Each new row is followed by its nearest point in the smallest flat space through zero that holds the last named rows.

J895 (6 x 10):
[[ 0.09 -0.29 -2.46 -1.49  0.13  3.80 -2.09  0.09  1.82 -1.63]
 [ 2.64  6.09  1.37  4.61  2.23 -2.29 -3.92  1.35  3.41  1.46]
 [-4.98  0.48  2.20  1.51 -0.28  1.99 -1.92 -1.02  7.23 -0.79]
 [-2.33 -0.88 -3.33  1.92 -0.92 -1.10 -2.99  3.85  3.76  1.01]
 [ 0.38  1.81 -2.01  3.07 -0.13  6.57  0.07  1.65  1.52  2.57]
 [-1.67 -0.37  0.98  2.61  1.10 -1.37  5.06 -2.92  5.93  2.35]]
New rows:
[ 0.34  5.02  5.36  0.12 -2.05  2.58  3.34  1.10 -5.97  0.24] : [ 0.69  2.65  5.57  1.43 -0.80  2.79  1.49 -0.55 -6.52  1.42]
[-2.26  2.97  1.27  0.52 -0.45 -5.97  1.33  0.00 -0.30 -0.98] : [-0.78  0.37  2.62  0.87  0.16 -5.59  0.04 -0.16  0.10  0.23]
[-0.59  1.59 -1.35  3.71  0.77 -3.17 -5.16 -0.10  1.91  4.36] : [ 0.05  2.38 -0.53  3.55  0.45 -3.02 -2.91  2.85  2.76  1.70]
[-1.02  1.36 -0.08 -2.10  3.90  0.12  0.80  3.43 -2.94 -0.58] : [ 0.99  0.12 -0.19 -0.54 -0.28 -0.08 -0.66  0.84 -2.58 -0.17]

J657 (6 x 10):
[[-0.23  0.10  0.36 -1.43  1.41 -0.79 -1.38  1.24 -2.52 -2.27]
 [-3.74 -4.00 -0.36  2.75  3.30  0.40 -1.42  3.37 -2.18 -0.60]
 [-1.11  0.06  2.31  0.18 -0.37 -0.36  0.24  1.76 -3.39 -3.46]
 [-0.42  1.93 -1.09  3.14 -1.83 -3.75 -0.87  1.23  3.47  2.58]
 [ 0.60 -0.08  2.97  2.09  2.30  1.72 -1.57  3.34  0.29 -5.94]
 [-1.11 -0.13  2.45  1.95  0.72 -3.78 -2.52  1.14  1.22 -4.39]]
New rows:
[ 4.53  0.89 -1.45  0.70 -2.78  2.56  6.42  1.44  0.35  2.49] : [ 2.24  2.66 -0.48  0.63 -3.28  4.32  3.87  0.47  0.32  3.13]
[ 3.17  2.11 -2.82  0.74  2.47 -0.81 -0.47 -1.21 -1.49 -0.53] : [ 1.66  1.53 -1.35 -1.78  1.17 -0.13 -1.39  0.57  0.06  0.18]
[-0.85  5.24 -0.87 -1.36  1.57  0.84 -1.74 -0.07 -3.59 -1.03] : [ 1.32  2.44 -0.69 -2.52  0.46 -0.30 -0.90  1.92 -3.05 -0.93]
[-2.48 -4.60  0.56 -2.61 -0.01  2.29 -1.58  1.05 -0.33  1.54] : [-1.76 -3.36 -0.78 -0.43  2.01  1.54  0.09 -0.66 -1.49  0.79]
[ 2.32  3.13 -1.78  1.37 -0.52 -2.38 -0.22  3.15 -2.44  0.36] : [ 0.76  3.59 -1.10  0.17 -0.92 -1.70 -0.81  3.67 -1.61  0.64]

J921 (6 x 10):
[[-0.16  3.13  2.75 -2.59  1.55 -3.61 -3.37  2.62  3.66 -3.67]
 [ 5.67  3.98 -1.75 -1.24  1.19 -3.88 -1.51 -0.89  2.42  0.40]
 [ 5.97  1.96 -1.04 -3.86  2.05 -0.62 -1.87 -0.04 -2.12  4.57]
 [-1.17 -3.15  1.10 -4.11  3.04  0.30 -3.57 -1.78  8.27  1.69]
 [-4.04  2.78  2.73 -1.24 -0.67 -1.29 -0.54  0.86  0.35  3.00]
 [ 0.74  3.18  0.05 -2.14  3.60  0.85 -0.86 -0.17  3.90  2.06]]
New rows:
[ 3.53  4.98  1.79 -3.10  1.38 -0.81  2.26  1.97  2.71  3.35] : [ 2.05  5.55  0.12 -2.18  2.62 -0.90 -0.78  0.47  1.38  3.00]
[-0.46 -1.44 -1.82  1.57  1.62  1.23 -0.35  2.98  1.83  1.23] : [-0.36 -0.63 -0.30 -0.03  1.31  1.84  0.32 -0.20  1.12 -0.12]
[-1.62 -0.68 -1.45 -2.41 -1.67  0.05  2.63  3.05  0.82  1.23] : [-1.46 -0.19  0.69 -0.21 -0.26  0.44  0.10  0.14 -0.36  0.96]

J254 (6 x 10):
[[-0.83  5.86 -7.59  0.56  4.94  6.22  2.88 -1.29  2.56  2.21]
 [-2.18  3.81 -2.18  0.29  2.91  1.61  0.34  4.81  1.62  3.45]
 [ 3.58 -0.08 -4.11 -4.41  3.75  5.25  1.19  3.42 -0.62  2.94]
 [-0.11  2.46 -6.87 -3.86  2.64  0.51  3.87 -0.34 -1.64  3.48]
 [ 0.96  3.99 -1.95 -2.11 -1.01  1.40  0.69 -6.83 -3.30  0.54]
 [ 4.91 -1.62 -3.85 -3.10  2.12  1.41  2.80 -1.21  3.35  2.90]]
New rows:
[-0.70  3.34  3.52 -0.82 -3.65  1.73 -0.14  1.85 -0.60 -2.11] : [-0.80  1.89  3.02  0.62 -1.06  0.97 -2.54  0.59 -1.73 -0.31]
[-4.05 -1.77  1.89 -1.47  3.54 -3.23  2.88  0.87  1.15 -2.34] : [-2.50 -2.09 -1.05  1.14  0.11 -3.05  1.44  1.83  0.32 -1.07]
[ 2.84  3.48 -1.16 -0.65  2.26 -0.61 -2.02 -0.74  1.92  0.22] : [ 1.38  2.20 -0.25 -0.31  0.55  1.29 -0.11 -1.02  1.80  2.06]
[ 3.09  3.85 -0.79 -1.26  3.56 -1.81 -0.38  1.68 -0.41  1.97] : [ 0.83  2.35 -0.79 -1.98  0.87  0.29  0.19  1.36  0.34  3.59]
[ 2.46 -3.68 -0.12 -4.04  2.48 -2.97  0.38 -3.19  0.36 -1.84] : [ 3.01 -4.01 -0.94 -2.29 -0.83 -1.76  1.70 -2.36 -0.22 -0.58]
[ 3.47  0.39 -3.96  2.16  0.90  0.74 -2.45  2.07 -2.18  0.16] : [ 0.54 -0.11 -1.17 -0.81  1.28  2.37  0.04  1.31 -0.75 -0.07]

J164 (6 x 10):
[[-4.32 -0.44  0.30 -0.46 -1.81  1.87 -2.53  0.88  2.01  2.31]
 [ 0.91 -0.20 -2.56 -2.16  2.58 -1.23  0.92 -4.06 -2.53 -1.76]
 [-3.01 -0.60 -1.67 -2.08 -0.30 -1.61 -2.09  4.02  2.67  6.34]
 [-2.29 -5.04 -3.02  2.47 -2.14 -3.28 -0.27  1.20  0.79  4.00]
 [-1.37 -4.06 -4.13  0.13  3.58 -0.33 -0.60 -2.43  1.71  0.65]
 [-2.99 -2.76 -3.44 -1.47  3.77  0.77 -0.79  2.05 -1.41  2.76]]
New rows:
[ 2.70 -0.49 -2.02 -3.04  1.70  1.28 -3.80 -4.06 -1.58  0.70] : [-0.34  0.60 -1.94 -2.92  2.36 -0.15 -0.43 -3.45 -0.34 -0.71]
[-0.73 -1.63  3.25  0.03  1.00 -0.01 -2.39  0.53  0.71 -2.65] : [-0.34 -0.02  1.04  0.98  0.17  1.99 -0.39 -0.02  0.93 -1.20]
[ 0.34  0.59 -1.65  1.00 -2.18  1.63  2.43 -1.12  4.08 -0.52] : [ 0.52 -0.29  0.62  1.29 -0.91  0.00 -0.49 -1.40  3.20 -0.59]
[ 1.38  3.96 -1.09  3.12  1.12 -2.60 -2.04  0.60 -3.45 -0.69] : [ 1.80  0.97  0.34 -0.28 -0.10 -1.21  1.39  0.65 -2.47 -0.53]
[-2.38  0.36  1.12  4.12 -1.10  3.06  0.79 -2.75  0.64 -1.24] : [-1.60 -1.22  1.39  2.60 -1.70  2.77 -0.63 -1.92  0.66 -2.55]

J74 (6 x 10):
[[-1.88  0.52 -3.70  1.26 -3.47  2.30  0.13 -1.11 -1.42 -4.01]
 [ 5.76 -0.28 -5.64  0.55  0.05  8.53 -3.54 -1.46  7.36  0.55]
 [ 2.64  4.31 -2.36  0.84 -2.68  4.46  2.86 -0.48  0.16 -4.39]
 [-0.90 -2.83 -2.45  0.69  1.20  3.60 -6.56 -2.31 -3.03 -4.20]
 [ 0.65 -1.71 -4.89 -1.28 -0.53 -1.59  2.28 -2.71  4.06 -3.61]
 [-0.50  3.71 -1.88  3.30  1.65  7.93 -3.32 -0.70  4.81 -1.94]]
New rows:
[ 0.88 -0.18  3.52 -1.44 -0.33 -2.52  1.47  2.84 -0.31  0.98] : [ 0.88  0.42  2.71 -0.95  0.37 -2.53  1.92  1.24 -1.12  2.09]
[-2.33 -1.56  2.26 -1.15  2.05  3.56  1.07  0.00 -2.00  1.78] : [-0.73  0.29  1.79  0.61  0.77  0.63 -1.60  0.77 -1.36  1.15]
[-1.19  0.31 -5.71  0.14  6.00  0.53  3.32  0.13 -0.48 -0.70] : [-0.40  0.18 -1.25 -0.17  1.49 -0.61  0.68 -1.49  2.24 -2.65]
[-1.03  1.11  1.54 -0.09 -0.78  1.19  0.40  2.72 -4.27  4.28] : [-0.45  0.87  2.73  0.73 -1.99  0.58 -0.33  2.49 -3.51  3.61]
[-3.71  1.70  2.39 -0.68 -2.11  1.37 -1.38  0.38  0.08 -5.13] : [-3.22  2.10  0.10  1.69  0.00  1.04 -0.22 -0.51 -1.58 -3.59]

J686 (6 x 10):
[[ 8.25  0.16  7.96  4.65  0.55  2.37 -0.21 -3.10  1.89 -1.00]
 [ 2.89 -0.44  2.78 -0.30  0.99 -0.15 -2.07 -8.53  3.07  0.85]
 [ 0.98  0.41  1.63  5.25  3.42  2.73  1.14 -2.08  2.79  1.73]
 [ 1.58 -3.63  1.29  3.40 -3.03 -4.59 -0.74  2.07  1.99  1.10]
 [ 0.00  1.70  6.75  3.99 -3.17 -1.05 -2.80 -1.33  5.34  3.57]
 [ 0.84 -3.48  4.52  2.14 -0.30 -3.82  0.27 -3.22  0.99 -0.92]]
New rows:
[-1.38 -2.45  0.03  0.08  0.13 -0.76  2.84  0.44  1.39  1.38] : [-1.59 -1.53 -0.45  1.47  0.60 -1.43  0.80  0.21  0.38  0.35]
[-0.40 -2.90 -0.46 -5.75  0.29  1.01 -1.87  1.82  2.79 -0.21] : [-0.10  0.23 -1.84 -2.87 -1.47 -0.79 -1.30 -0.23 -0.40  0.07]
[-0.97  0.21 -1.20 -0.81 -0.27  0.92 -0.77 -3.18  0.95  3.15] : [-0.97  0.79 -1.40 -0.76  0.38  0.37 -1.33 -2.83  1.93  1.83]
[-0.48  0.26  0.12  1.57  0.22  0.62 -3.54 -4.54 -1.42 -0.98] : [ 0.28  0.12  0.81 -0.78  0.82  0.18 -0.61 -3.69  0.80  0.11]

J173 (6 x 10):
[[-0.59 -1.51  7.74  1.14  0.57  0.07  3.73  2.72  1.04  0.54]
 [ 1.31  2.62 -0.05 -0.70  3.48  2.16  2.58  0.17  3.38 -1.12]
 [ 2.52  0.20  3.14 -0.30 -0.15  2.83 -4.27 -2.26 -1.56  0.53]
 [-0.89  3.63 -2.73 -2.59 -2.21 -0.60 -1.61 -1.45 -0.21 -0.39]
 [ 5.46 -1.23  2.93 -4.57  0.97  0.77  3.99 -1.85  2.64  1.72]
 [-5.73  1.65  3.66  0.33 -3.01 -1.70 -1.58  4.78  1.25 -3.10]]
New rows:
[ 2.51 -0.52  2.32 -2.84 -1.05 -3.03  1.96  0.93 -2.07  2.44] : [ 1.27 -1.42  2.28 -2.30 -2.22 -1.76  2.44 -0.87 -0.74  2.21]
[ 0.97 -2.87  1.29 -0.42 -2.10  1.19  3.31 -4.15  0.47  1.20] : [ 2.37 -1.66  1.31 -1.18 -0.37 -0.54  2.32 -1.60 -0.83  2.37]
[ 0.63  0.13 -0.10  0.92  1.00  2.28 -0.62  0.50 -2.87 -3.94] : [-0.13  0.22 -0.03  1.59  1.25  1.50 -2.02  0.15 -0.16 -0.87]

J728 (6 x 10):
[[-2.63  0.42 -0.21 -0.04 -4.49  0.59  1.22 -2.35 -0.87 -4.20]
 [-3.03 -5.79 -3.43 -4.25 -3.39  3.95  2.62  3.01  0.57 -2.57]
 [ 3.39 -1.02 -0.16  1.57 -0.15  2.61  8.53 -2.72 -1.15  0.38]
 [-1.45  4.31 -0.17  1.40 -2.40  3.97  8.53  0.06 -7.01 -0.16]
 [-0.93  2.45  0.42 -0.08 -4.15  2.73  1.22  0.43  4.12 -0.03]
 [-1.30 -0.48  4.99 -0.59 -4.21  0.67  6.27  4.40  0.44 -2.65]]
New rows:
[-3.95  1.89 -1.15 -3.93  2.51  1.09  2.74  2.15  0.19 -0.06] : [-1.72  0.27 -1.00 -1.40 -0.44  2.03  0.91  3.17 -1.46  0.87]
[-2.38  3.93  1.13 -3.64  3.44 -2.37 -3.03  0.26  1.70 -0.40] : [-1.15  2.02  0.91  0.00  0.76 -1.78 -4.50  1.42  0.44  0.74]
[-3.48 -3.33 -0.34 -1.57 -4.05 -3.85 -1.11  2.65  0.33 -4.12] : [-3.49 -3.38  1.29 -2.25 -3.02 -1.80 -1.79  1.97  0.12 -4.78]
[ 4.10  3.71  2.19 -1.65  0.75 -3.59  2.21 -2.26  2.79 -0.07] : [ 2.91  1.65  3.11  2.38  0.42 -1.68  1.13 -1.97  2.43  0.61]
[-3.94  0.38 -2.75 -0.31  0.71  0.55 -0.22 -1.92  2.99  3.02] : [-0.32  0.78 -2.75 -0.52 -0.40  1.99 -1.76 -0.81  1.82  1.36]

J373 (6 x 10):
[[ 0.41 -3.76 -1.77 -0.49  1.23  2.26 -6.78  3.53 -0.13 -3.72]
 [-0.10 -2.68  3.81  1.10  1.99  1.76  1.74  0.14 -0.21  2.80]
 [-1.92 -3.06  4.47  2.73 -0.22 -0.73  1.91  0.65 -0.44  4.06]
 [-1.85 -4.48 -0.46  4.49  0.24  2.86 -0.27  2.95 -5.21 -2.86]
 [ 3.21  0.58 -0.46  5.63  0.70 -0.91  0.59 -2.43 -3.06  0.07]
 [-1.23  0.35  2.33  1.73 -0.19  3.19 -3.37  4.80  2.19  0.72]]
New rows:
[ 2.39 -1.52  4.17 -0.47  0.23  5.97 -1.70  0.63  0.95  0.00] : [ 1.31 -1.08  2.61  0.06  3.15  4.67 -1.30  1.89  1.26  0.75]
[ 3.49  0.40  0.38  0.14 -0.28  0.80  2.95  0.83 -1.75 -0.70] : [ 1.05  0.80 -0.23  0.89  1.02  1.36  1.96 -1.05 -1.34 -0.41]
[ 0.19 -0.82 -2.57 -2.63  0.78  3.01  1.43  0.71  0.32  5.52] : [-0.28 -0.20  1.44 -2.28  1.28  1.60  1.61 -0.13  1.12  1.04]

J628 (6 x 10):
[[ 1.03  1.17  1.90  1.08 -0.80  0.65 -1.25 -0.72  1.16 -2.03]
 [ 3.28 -0.86 -1.83  0.68 -0.69  2.49  2.51 -1.82  2.68  0.94]
 [ 0.68 -0.22 -0.49  0.92 -1.57  0.50 -0.98  1.65  6.36  2.62]
 [-1.72  1.52 -1.14  1.67 -0.71  1.20 -0.56 -5.29  0.45  0.68]
 [-1.33 -2.87 -3.26 -2.04  1.31 -2.51 -0.40  0.48  3.09  3.56]
 [-5.87 -0.43 -0.05  6.01 -0.62  3.72  1.92  3.20  1.43  0.16]]
New rows:
[-2.76 -0.42 -1.15  1.22 -4.06 -2.09 -1.12 -3.70  1.04  0.90] : [-2.55  1.07 -0.97  0.80 -0.49 -0.38 -1.82 -3.41  1.46  1.51]
[-0.94 -1.43  1.67  2.35  0.58  1.04  2.51  2.41 -0.78  0.10] : [-1.09 -0.91  0.27  1.80  0.25  1.61  1.96  2.86 -0.74 -0.77]
[-3.56 -1.53 -0.41 -4.04 -2.11  0.70 -2.85  3.40  1.98  3.54] : [-2.36  0.04 -0.69 -1.24 -0.50 -2.18 -1.74  3.49  2.04  4.05]
[-0.58 -0.33 -3.36 -0.19  2.21  1.55 -2.02  1.16  0.56  1.54] : [-1.21 -1.05 -1.50 -0.20  0.41 -0.45  0.32  0.35  0.97  1.69]

J504 (6 x 10):
[[ 0.59  0.46  0.09 -0.91 -2.17  2.05  1.35 -5.00  1.07  1.68]
 [ 0.51  0.96 -4.62  2.75 -2.74  1.28 -0.73 -3.59  3.32 -2.04]
 [-1.13  0.79  2.08 -0.28  1.15  2.72 -2.56 -0.30  1.04  0.63]
 [ 2.42  1.47  0.75  2.05 -1.18  0.08 -3.20 -2.36 -2.84  2.87]
 [ 6.06 -0.14  2.69 -1.53  2.19  1.73  1.82 -2.83  1.26 -0.10]
 [ 1.89 -4.12 -0.49 -6.31 -0.31 -1.09 -3.32  1.58 -2.60  1.72]]
New rows:
[ 3.95 -3.52  0.36  0.29 -2.24  0.56  0.80 -4.28  5.97 -0.32] : [ 3.80 -0.67 -1.71 -1.39 -0.85  2.17  1.34 -4.45  3.50 -1.37]
[ 1.03  2.14 -2.31 -0.87 -0.87 -1.65 -0.30  4.77 -2.33  1.67] : [ 0.03 -0.74 -0.95  0.36 -0.18 -2.80 -0.94  2.69 -2.72  0.27]
[-0.05  3.97  0.20 -5.97  2.35 -1.87 -1.05  2.31 -2.17 -5.03] : [ 0.33 -1.77  0.54 -2.25  2.22 -0.80 -0.40  3.53  0.00 -1.36]
[ 0.09  1.98  0.63  5.97 -1.10  0.47 -4.31 -0.91 -1.46  0.08] : [ 0.19  3.06 -0.20  5.45 -0.50  0.41 -4.18 -0.67 -1.25  0.83]
